The rows are grouped in 4 ways, from coarse to fine. Each group lies inside one group of the grouping before and may be the whole of it. The rows also spread widely along 10 directions, which tell nothing about the answers.
Known rows, each followed by its group in each grouping:
[-34, -12, 38, -8, 13, -11, -3, -13, -40, -18, -13, 45, 22, -23, -4, 23, 23, -12, 20]  Z_630 Sil Z_951 suf
[-15, -23, -26, 4, 8, -1, 18, 30, -32, -15, 4, 26, 2, 12, 11, 83, 9, -13, -3]  Z_630 pivu Z_141 kalo
[19, -22, 21, 0, -8, 3, 34, 21, -11, -6, 32, 17, 6, 40, 0, -2, 26, -29, 29]  Z_630 Sil Z_815 Zezi
[1, 14, -3, -15, -21, 34, 1, 28, -5, -9, 21, 10, -19, 16, 5, -42, 17, 6, -13]  Z_799 zopor Z_253 gatan
[6, 18, 6, 2, 31, 0, 12, -28, -33, 3, 19, -22, -27, 17, -7, 19, -25, -26, 10]  Z_630 pivu Z_811 gup
[-35, 4, -17, -6, -6, 8, 0, -5, -24, -14, 18, 42, -17, 7, 23, 47, 10, -28, -3]  Z_799 gosif Z_26 Vava
[0, -16, -2, -9, -26, 15, 1, 27, -5, -11, 10, 11, 13, 14, 1, 8, 32, -22, 2]  Z_799 zopor Z_114 berav
[-21, 10, -23, 1, -10, 5, -23, -16, 28, 20, 16, 6, -1, 11, 12, 2, -5, -31, -13]  Z_799 gosif Z_26 toso
[5, -2, 9, 3, -4, -11, 12, 40, -8, 14, 35, 38, 4, -4, -14, -46, -19, 1, 12]  Z_630 zul Z_654 bufi
[-1, -18, -2, -8, -1, 43, -11, 25, 17, 1, -9, -28, -1, 25, 0, -11, 28, -15, -19]  Z_630 zul Z_604 sinel
[21, 31, 16, -9, 23, -19, 16, -32, -28, -7, -3, -7, -19, 5, 0, 5, -6, 24, 10]  Z_799 gosif Z_113 Fefi
[1, 5, -2, 1, 27, -8, -19, -6, -10, 10, -28, -14, 19, -30, -7, 32, -7, 13, -23]  Z_799 zopor Z_253 zaz
[14, 17, -24, -7, 5, -8, -17, -6, -33, 9, 10, -31, -3, -28, -26, 22, -19, 4, -14]  Z_799 zopor Z_249 bize
[-4, -6, -3, -13, -35, 26, 23, 12, -28, -38, 7, 6, -36, 23, 7, -20, 55, 18, 8]  Z_630 zul Z_654 mimo
[-6, -13, -6, 17, 22, 0, 8, 22, -22, -21, -9, 29, -22, -21, 18, 70, -5, 4, -18]  Z_799 gosif Z_113 dekor
[31, 5, -23, 19, 14, -8, 30, -10, -48, -21, 30, -17, -58, 4, -2, 37, -17, 10, 0]  Z_630 Sil Z_951 Zese
[-13, -2, -24, 8, -7, -13, -8, -28, 2, -5, -3, -8, -10, 3, 8, 19, 13, 13, -16]  Z_630 lod Z_412 Sazi
[7, 3, -19, -12, -1, -16, -2, 15, 12, 24, -4, 6, 36, 30, -5, -17, 16, 29, -2]  Z_630 pivu Z_781 vak
[13, -4, -15, 18, -5, -11, -10, 4, 33, 16, 1, -14, 8, -6, 3, 3, -6, 5, -19]  Z_799 zopor Z_114 nomo
[31, -2, 20, 15, 0, -13, 16, 9, -7, -4, 15, 6, -17, -19, -15, -47, -9, 33, 10]  Z_630 zul Z_604 Raru
[14, 19, -19, -17, 3, 22, 7, 26, -29, -15, 12, -8, -31, 10, -1, -26, 3, 43, -13]  Z_630 pivu Z_141 rosok
[-21, -20, 0, 15, -8, 4, 2, 9, 7, -9, 15, 39, -6, -10, 18, 40, 4, -37, -3]  Z_799 gosif Z_26 toso
[-5, 12, 2, -7, 35, 19, -13, 1, 6, 9, -37, -32, -7, 5, 0, -10, 1, 27, -33]  Z_630 zul Z_654 mimo
[-14, -8, -22, 28, -32, -1, -22, -11, 10, -2, 41, 9, -27, -38, 1, 11, -18, -42, -8]  Z_799 zopor Z_114 berav
[-9, 8, 18, 15, 41, -15, -21, -16, -30, -7, -9, -2, -16, -77, -13, 19, -43, 16, -10]  Z_630 pivu Z_141 rosok
[-4, 5, 6, 31, -3, -7, 7, -46, 3, -6, 24, -7, -44, -8, 9, 1, -14, -18, 11]  Z_630 pivu Z_811 gup
[-19, -2, 27, -14, 21, -24, -14, -13, -9, 13, -19, 19, 53, -9, -10, 12, 7, -7, 19]  Z_630 pivu Z_141 rosok
[-19, -17, 28, -19, 18, 59, -13, 15, -2, -24, -24, -21, -8, 4, 9, 27, 30, -47, -19]  Z_799 gosif Z_26 toso
[18, -20, 7, 19, -6, -20, -4, -12, 3, 1, 5, -19, 3, -25, -21, -2, 2, -3, 11]  Z_630 zul Z_604 Raru
[12, -17, -21, -15, -20, -10, 17, 24, -34, -7, 25, 15, 20, 21, -9, 42, 25, -22, 19]  Z_799 gosif Z_26 Vava
[-14, 10, 16, 11, -1, -13, 10, -2, 15, 9, 19, 49, -5, 5, 17, -33, -12, 9, 10]  Z_630 pivu Z_141 kalo
[14, 6, -25, -2, 22, 25, -11, 26, -18, -5, -15, -39, -23, -9, -12, -2, -4, 42, -36]  Z_630 pivu Z_811 gup
[8, -15, -24, -1, -26, -9, -8, 24, 3, 1, 1, 5, 27, -1, -5, 13, 25, 9, -6]  Z_799 zopor Z_114 berav
[-23, 0, 18, 5, -6, 33, 5, -20, -27, -46, 0, 12, -57, -12, 21, -5, 33, 5, -5]  Z_630 Sil Z_951 Zese
[14, 6, -42, 8, -5, 6, -3, 22, -2, 2, 22, -15, -24, 4, 2, 20, -15, 2, -28]  Z_799 zopor Z_114 nomo
[-1, 21, -9, -6, 6, 3, -3, 7, -18, 4, 16, 13, -19, -3, -9, -38, -12, 23, -8]  Z_630 zul Z_604 Raru

New rows. What belongs after each?
[-12, -10, 36, -15, 3, 10, -1, -2, -46, -25, 2, -3, -6, -26, -21, -1, 15, -29, 22]  Z_630 zul Z_654 bufi
[-3, -1, 10, -10, -7, 5, -22, -35, -22, -16, -9, -48, -13, -30, -23, -11, 19, -8, 8]  Z_630 zul Z_654 bufi
[-24, 9, 19, -16, 26, 34, -4, -5, -41, -28, -14, 5, -27, -2, 6, 9, 19, -2, -11]  Z_630 Sil Z_951 Zese
[2, 2, 20, -2, 0, 3, -17, -33, -37, -17, 8, -36, -17, -42, -32, -13, 2, -13, 18]  Z_630 pivu Z_811 gup
[-34, -19, -13, 13, -27, 14, -30, -40, -6, -30, -4, -16, -26, -40, 8, 30, 40, -18, -7]  Z_630 Sil Z_815 Zezi
[-2, -11, 22, 3, -5, 37, -10, -3, -12, -40, -4, -18, -43, -42, 2, -1, 16, -10, -13]  Z_799 gosif Z_26 toso
[-1, -10, -1, -7, -18, -10, 3, -4, -10, -2, 3, -4, 13, 9, -14, -6, 30, -1, 16]  Z_630 zul Z_654 mimo
[4, 4, 28, 3, -19, 2, 9, -11, -4, -13, 34, 23, -24, -13, 3, -40, 3, -16, 21]  Z_799 gosif Z_26 Vava
[-6, 26, 14, -24, 10, -7, -17, -47, -30, 6, -5, -30, 9, 2, -24, -21, 10, -3, 20]  Z_630 pivu Z_811 gup
[-11, 1, -31, 1, -18, -6, 13, -25, -31, -19, 19, 10, -26, 21, 14, 41, 30, -2, 9]  Z_630 Sil Z_815 Zezi
[10, 3, 7, -10, -9, 21, -5, 0, 9, 1, 14, -28, -11, 16, -8, -43, 9, -7, 4]  Z_630 pivu Z_141 kalo
[14, -5, 6, 9, 22, -33, 8, 2, -3, 16, -1, 6, 24, -5, -10, 15, -18, 11, 10]  Z_630 pivu Z_141 kalo
[4, -4, 48, -8, 38, 7, -1, 39, -2, 9, -16, 15, 32, -12, -8, -5, -14, -13, -9]  Z_799 zopor Z_114 nomo
[26, 7, 34, -14, 25, -6, 27, 38, -23, 9, -2, 23, 29, 15, -9, -4, -2, 13, 6]  Z_799 zopor Z_249 bize
[13, -8, 2, -9, 30, 3, -12, 20, 4, 21, -7, -26, 28, 8, -17, 32, -11, -31, -12]  Z_799 gosif Z_113 Fefi
[-10, 4, 14, -11, -13, 17, 14, 17, -46, -24, 26, 32, -19, -9, 0, 14, 11, -23, 8]  Z_799 zopor Z_249 bize
[19, 24, 16, -6, 19, -16, 9, -31, -17, 4, 4, -22, -4, 10, -5, 8, -11, -9, 10]  Z_799 zopor Z_114 nomo
[56, -7, 37, 4, 9, -7, 24, 34, 9, 7, 5, -12, 16, 8, -14, -40, -4, 17, 8]  Z_799 zopor Z_114 berav
[-22, -9, 6, -17, -12, 15, -13, 10, -36, -35, -18, 9, 2, -29, -1, 33, 38, -3, -6]  Z_799 zopor Z_114 nomo
[-2, -19, -11, -5, -28, 18, 3, 30, 9, -26, -14, 19, 0, 1, 17, 4, 49, 27, -14]  Z_799 gosif Z_26 toso
[2, 25, -7, 1, 15, -12, 3, -24, -13, -10, -34, 3, -21, -8, 12, -17, 14, 80, -17]  Z_630 zul Z_604 Raru
[21, -5, 6, -16, 3, -5, 24, 43, -22, -1, 0, 27, 24, 28, -5, -19, 30, 40, 9]  Z_630 Sil Z_815 Zezi
[-5, 36, -10, -33, -6, 8, -26, -24, -42, 0, 17, -23, -6, -5, -22, -15, -1, -16, 3]  Z_799 zopor Z_114 berav
[-15, -6, 0, -1, 11, 8, 10, 6, -50, -31, -7, 8, -30, -22, -3, 36, 11, 7, -5]  Z_630 zul Z_654 mimo
[9, -20, 40, 14, 0, 21, 13, -13, -16, -34, -1, -17, -28, -24, 5, 23, 15, -33, 5]  Z_799 zopor Z_253 zaz
[17, 0, 18, 2, 9, -45, 1, 12, 0, 20, -11, 34, 48, -17, -19, -45, 5, 57, 13]  Z_630 Sil Z_951 Zese
[-3, 10, -6, 0, -32, 2, -10, 14, 19, 21, 60, 31, -9, 12, -4, -50, -13, -40, 14]  Z_799 gosif Z_113 dekor
[-14, 11, 6, -30, 12, 46, -9, -12, -40, -26, -16, -47, -34, 9, -10, 0, 27, -12, -13]  Z_630 zul Z_654 mimo
[35, 1, -2, 26, 0, -15, 36, 0, -1, -17, 15, 11, -47, 9, 22, 16, -3, 28, 1]  Z_799 gosif Z_113 dekor
[5, -21, 19, 11, -2, 12, -1, -25, -3, -17, 19, -42, -27, -2, -11, 7, 4, -49, 1]  Z_630 lod Z_412 Sazi
[16, -18, -27, 3, -25, -20, 11, 3, 1, -4, 6, 4, 11, 24, 6, 45, 34, -1, 11]  Z_799 gosif Z_113 dekor
[-21, 18, -48, -23, -11, 25, -25, 5, 10, 15, 7, -18, 0, 40, 3, -16, 20, 1, -24]  Z_630 pivu Z_781 vak
[5, 13, -19, 7, -1, -39, -9, -38, 12, 17, -13, -13, 20, 1, 4, 28, 3, 15, -3]  Z_799 zopor Z_114 nomo
[-10, -15, 47, 0, 0, 16, -19, 4, 54, 7, -34, -4, 37, 1, 11, -33, 32, -12, -10]  Z_799 zopor Z_114 nomo
[7, -5, -25, -13, -23, -7, -13, 17, -34, -1, 39, 2, 6, -23, -30, 14, -4, -27, 10]  Z_799 gosif Z_26 toso
[0, 12, -47, 10, -12, -29, -5, -1, 26, 35, 4, 15, 25, 20, 13, 23, -2, 22, -20]  Z_799 zopor Z_249 bize
[26, -12, 5, -12, 35, 4, -12, 33, -16, 13, -7, -31, 28, -17, -31, 28, -19, -20, -12]  Z_799 gosif Z_26 toso
[-22, 15, 28, -4, 27, 5, -14, -27, -21, -5, -18, -6, -16, -30, -8, -12, -7, 3, -5]  Z_630 zul Z_654 mimo
[10, 0, -7, 2, -45, 5, 16, -26, -26, -32, 39, -7, -40, 10, 4, 10, 26, -29, 22]  Z_799 zopor Z_114 berav
[6, -8, 38, 7, 14, 8, -7, -29, -26, -14, 15, -30, -22, -33, -19, -3, -4, -38, 16]  Z_630 Sil Z_815 Zezi
[10, -37, 19, 17, -6, -8, -8, -1, 28, 11, 1, -15, 31, -3, -14, -3, 21, -31, 12]  Z_630 Sil Z_951 Zese
[12, 1, -9, -28, -7, 13, 0, 52, -1, 11, 1, 3, 36, 36, -8, -15, 23, 5, -9]  Z_799 zopor Z_114 nomo
[52, -43, 24, 30, -26, -24, 32, 38, 6, -3, 36, 6, 18, -14, -21, 4, 3, -20, 29]  Z_799 zopor Z_253 gatan
[-23, -17, 7, 21, -5, 27, -22, 16, 16, -17, -15, 16, -27, -49, 10, -21, 8, 24, -31]  Z_630 zul Z_604 sinel
[9, -17, 49, 0, 22, -5, 17, 15, -10, -3, -7, 22, 25, 3, -3, -7, 17, -3, 18]  Z_630 Sil Z_815 Zezi
[-24, -2, -10, 8, 26, -31, -12, -18, -17, 23, 9, 25, 26, -10, -3, 54, -18, -30, 5]  Z_630 Sil Z_815 Zezi
[-15, -11, 8, 3, -10, -33, -7, -16, -32, -7, 19, 28, 18, -40, -16, 23, -1, -15, 31]  Z_630 pivu Z_141 rosok
[-1, 28, -49, -18, -2, 3, -11, -9, -1, 11, 2, -17, -9, 35, 8, 17, 9, 16, -23]  Z_799 gosif Z_113 Fefi
[25, -3, -30, 5, -30, -13, -7, -22, -26, -19, 24, -33, -32, -25, -17, 23, 11, -1, 10]  Z_799 gosif Z_113 dekor
[20, -14, 0, -8, 27, 0, -11, -6, -10, 18, -11, -70, 20, 8, -36, 28, -3, -35, -1]  Z_630 zul Z_654 mimo
[1, -1, 3, 26, -15, 14, 15, 15, 1, -21, 31, 31, -51, -12, 23, -6, -11, -4, -12]  Z_799 zopor Z_114 berav
[-25, 20, -7, -29, 11, 41, -22, -11, -30, -20, -20, -34, -31, 0, -2, -9, 21, 6, -22]  Z_630 zul Z_654 bufi
[30, 9, -28, -10, -18, 29, 8, 28, -13, -22, 17, -21, -45, 7, 2, -28, 16, 37, -21]  Z_799 gosif Z_26 Vava
[27, 1, 17, 11, 16, -22, 5, -14, -25, -8, -15, -19, -1, -42, -13, 27, -7, 26, -2]  Z_799 zopor Z_249 bize
[18, -26, 2, 30, -23, 0, 13, 43, 4, -9, 30, 22, -16, -25, -9, -32, -1, 19, 4]  Z_630 pivu Z_811 gup
[16, -25, 30, 4, -4, 0, -6, 8, 19, 12, 1, -29, 22, -8, -28, -34, 12, -24, 13]  Z_630 zul Z_654 mimo
[-10, -14, -24, 5, -1, -3, -17, 14, 34, 23, -5, 10, 30, 10, 11, 27, 9, -12, -19]  Z_799 gosif Z_26 Vava
[25, -10, 1, 3, 1, -7, -14, 29, 33, 28, -10, -17, 43, -5, -15, -21, 3, 16, -16]  Z_799 zopor Z_253 gatan
[-14, 6, -18, -16, 2, -8, -29, -25, -34, 9, 9, -24, 11, -16, -33, 17, -1, -28, 8]  Z_630 zul Z_604 Raru
[-16, 23, 7, -14, 31, 0, -22, -39, 9, 10, -38, -25, 11, 8, 10, -2, 8, 23, -13]  Z_630 pivu Z_141 rosok
[0, -19, 50, 16, -2, 0, 21, -26, -3, -26, 5, 5, -19, -9, 10, 2, 15, -23, 30]  Z_630 pivu Z_141 kalo
[-15, 6, 0, 2, -2, 6, 0, -30, -5, -4, 9, -14, -25, 13, 6, 3, 6, -24, 4]  Z_630 zul Z_654 bufi
[19, -11, 17, 14, 26, -6, 35, 17, 20, -6, -30, 25, 0, 39, 38, 38, 20, 26, -8]  Z_799 gosif Z_113 dekor
[-42, 4, 17, 0, -8, 24, -22, -52, -5, -21, -1, -18, -39, -17, 9, -4, 18, -40, 2]  Z_630 zul Z_654 bufi
[-25, 8, -6, 11, 6, -28, -19, -60, -4, 9, -5, -13, -3, -21, -2, 27, -7, -18, 7]  Z_630 zul Z_654 bufi
[21, -11, 6, -11, -28, -15, -15, 9, -1, 8, 9, -14, 40, -13, -30, -25, 21, -6, 16]  Z_799 zopor Z_114 berav
[-9, 1, -6, -10, -17, 13, -13, 5, -39, -19, 17, -4, -14, -24, -22, -16, 14, 2, 7]  Z_630 pivu Z_811 gup
[24, 7, -30, -3, 9, 14, -4, 12, 25, 18, -18, -48, 3, 40, -1, -20, 14, 41, -27]  Z_630 pivu Z_811 gup
[30, 6, -2, -13, -5, 4, 11, 28, -34, -22, 4, -8, -16, -13, -13, -35, 13, 61, 1]  Z_630 pivu Z_141 rosok
[-1, -30, 7, 10, -9, -5, -11, 36, 21, -5, -21, 27, 26, -26, 4, 11, 26, 17, -9]  Z_799 gosif Z_113 dekor
[-2, 38, -32, -2, -7, -17, -11, -44, 3, 11, -10, -6, -11, 4, 15, -8, 7, 46, -19]  Z_799 zopor Z_253 zaz
[9, -36, 22, 1, -4, 9, -11, 44, 12, 13, 14, -15, 31, -16, -33, -26, 2, -39, 8]  Z_630 zul Z_654 bufi
[6, -4, 1, 29, -8, 13, -7, 2, 34, 2, 17, -16, -43, -19, 6, -50, -15, 8, -18]  Z_630 zul Z_654 bufi
[0, -5, 3, -27, -6, 8, -29, 25, -5, 24, 9, -12, 44, -1, -42, -45, 10, -19, 6]  Z_630 zul Z_604 Raru
[-5, -25, 38, 1, 33, 17, 23, 43, -10, -20, -43, 22, 7, 2, 11, 18, 26, 24, -13]  Z_630 zul Z_654 mimo
[7, 5, 4, -30, 27, 14, -5, 7, -38, 0, -5, -35, 14, 16, -25, 14, 7, -14, 2]  Z_630 pivu Z_781 vak
[-30, -21, 20, -25, -2, 36, 10, 40, -28, -25, -13, 28, 9, 23, 4, 11, 50, -19, 2]  Z_630 zul Z_654 mimo
[1, 5, -26, 10, -4, 1, 10, 4, -9, -10, 8, 12, -25, 12, 21, 36, 2, 7, -17]  Z_799 zopor Z_114 berav
[-7, -9, -36, 10, -15, 7, -6, 27, 4, 4, 29, 9, -15, -1, 0, 4, -8, -4, -12]  Z_630 pivu Z_141 kalo
[25, 1, -11, -12, -21, -19, -2, 26, -6, 4, 2, 0, 29, -4, -18, -22, 19, 34, 3]  Z_799 zopor Z_114 nomo
[10, 7, 6, -9, 4, -6, 6, -9, -27, -1, 29, -9, -4, 8, -15, -4, -8, -18, 22]  Z_630 pivu Z_141 rosok
[9, -10, -13, 14, -30, 6, 18, 9, -43, -35, 37, 8, -45, -27, 0, 38, 8, -13, 4]  Z_799 zopor Z_249 bize
[-1, 25, -4, -9, -19, -1, 4, -5, -14, 10, 39, 18, -10, 13, -2, -24, -5, -13, 8]  Z_799 zopor Z_249 bize
[17, -11, 7, 0, 34, -7, -21, -4, -5, 19, -15, -47, 24, -14, -31, 11, -10, -10, -9]  Z_630 Sil Z_951 suf
[-17, -2, -40, 4, -25, 14, -1, 39, -6, -15, 9, 29, -31, -8, 13, -17, 17, 44, -26]  Z_630 zul Z_654 bufi
[3, 3, 51, 16, -3, 12, 4, -19, -5, -17, 19, 10, -32, -41, 1, -35, -11, -22, 9]  Z_799 zopor Z_253 zaz
[16, -31, -4, 10, -7, 22, -19, 30, 18, 0, 0, -35, 2, -15, -19, -22, 16, 0, -21]  Z_630 Sil Z_951 suf
[37, -1, 26, 29, -29, -13, 22, 1, 17, -3, 38, 9, -26, -23, -2, -51, -10, 10, 13]  Z_799 zopor Z_249 bize
[16, -4, -28, 11, 7, 3, 1, 10, -10, 8, 20, -29, -14, 8, -14, 17, -14, -7, -8]  Z_630 pivu Z_811 gup
[-10, -10, 12, -34, -5, 27, -26, 17, -5, 5, 5, -16, 34, 6, -23, -5, 23, -54, 4]  Z_799 gosif Z_26 toso
[27, 17, -38, -12, -24, 1, -16, 18, -1, 9, 27, -24, -12, -6, -22, -40, -3, 28, -13]  Z_799 gosif Z_113 Fefi
[-7, -24, 11, 25, -3, 15, 16, 9, 61, 1, -14, 15, -2, 39, 40, -7, 31, 5, -14]  Z_630 pivu Z_781 vak
[-1, -3, 22, -9, 27, 24, 15, 57, -12, -7, -13, 40, 5, 16, 9, -27, 14, 35, -18]  Z_630 Sil Z_951 Zese
[23, -13, -5, -16, -1, 41, 8, 53, -17, -24, -1, -17, -17, 6, -2, -1, 25, 14, -21]  Z_799 gosif Z_26 Vava
[30, 16, -48, 13, -15, 10, 25, 29, -6, -6, 40, 2, -53, 31, 18, 0, -15, 24, -25]  Z_799 zopor Z_114 berav
[14, 10, -7, -37, 3, 22, -1, 54, -15, 9, -7, 0, 34, 33, -12, -22, 24, 23, -15]  Z_799 zopor Z_253 gatan
[-22, -21, 25, 26, 13, -8, 11, 6, 0, -15, 1, 47, -6, -26, 22, 32, -4, -7, 4]  Z_630 pivu Z_141 rosok
[23, 23, 30, -20, 37, 16, 12, 11, -12, 8, -18, -20, 6, 22, -3, -14, -4, 14, -13]  Z_799 zopor Z_249 bize
[-7, 14, -36, -6, -13, 7, 0, 26, -23, -6, 9, 29, -23, 0, 5, -20, 9, 54, -20]  Z_630 zul Z_604 sinel
[-17, 19, -15, -8, 16, 21, 10, 16, 8, 13, 14, 22, -16, 54, 26, -3, -8, -4, -14]  Z_630 pivu Z_141 kalo
[-10, 3, -8, -10, 32, -6, -19, 8, -9, 36, 12, -2, 34, 16, -21, 16, -21, -41, -4]  Z_630 Sil Z_951 Zese
[32, 3, -9, -5, 2, -41, 6, 9, -36, 11, 18, 5, 23, -17, -32, -12, -3, 37, 19]  Z_630 Sil Z_815 Zezi
[20, 12, 18, -10, 45, 21, 17, 27, -25, -1, -1, -7, -15, 23, -5, -16, -10, 15, -13]  Z_630 Sil Z_951 Zese
[-2, -14, 34, 20, -8, -11, -16, -26, 11, -15, -15, -2, 2, -51, 0, -1, 12, -4, 4]  Z_799 zopor Z_114 berav
[-23, -3, 24, -8, 10, 24, -20, -30, 37, 3, -46, -22, 15, 24, 15, -17, 44, -3, -13]  Z_630 zul Z_604 Raru
[-11, 15, -35, -28, 5, 28, -33, 23, 5, 10, -18, -21, 7, 10, -2, -1, 15, 18, -40]  Z_799 gosif Z_113 Fefi
[-15, -20, -7, 18, 3, 36, -3, 40, 47, 12, 6, 19, -6, 33, 25, -14, 12, -16, -32]  Z_630 Sil Z_951 Zese
[-2, 9, -9, -2, 12, -25, -8, -20, -19, -2, -19, -3, 8, -20, -6, 10, 8, 42, -3]  Z_630 pivu Z_781 vak
[12, 9, -29, -19, -7, 8, -2, 28, 18, 23, 14, 1, 18, 43, 0, -13, 7, 0, -13]  Z_799 gosif Z_26 toso
[-16, -8, -8, 18, 25, -14, -25, -28, 10, 17, -5, -22, 7, -26, -4, 45, -27, -30, -9]  Z_630 pivu Z_141 kalo
[14, -28, -11, 9, -26, 2, 10, 45, -3, -16, 3, 6, -4, -12, -7, -15, 28, 30, -4]  Z_630 zul Z_654 bufi
[-2, -1, -14, 2, 6, -10, 24, -5, -4, 4, 6, 21, 1, 56, 20, 26, 20, 3, 3]  Z_630 Sil Z_951 suf
[-8, -7, 13, 23, -23, -38, 15, -16, -14, -14, 25, 51, -3, -28, 9, 25, -1, -13, 25]  Z_799 zopor Z_114 nomo
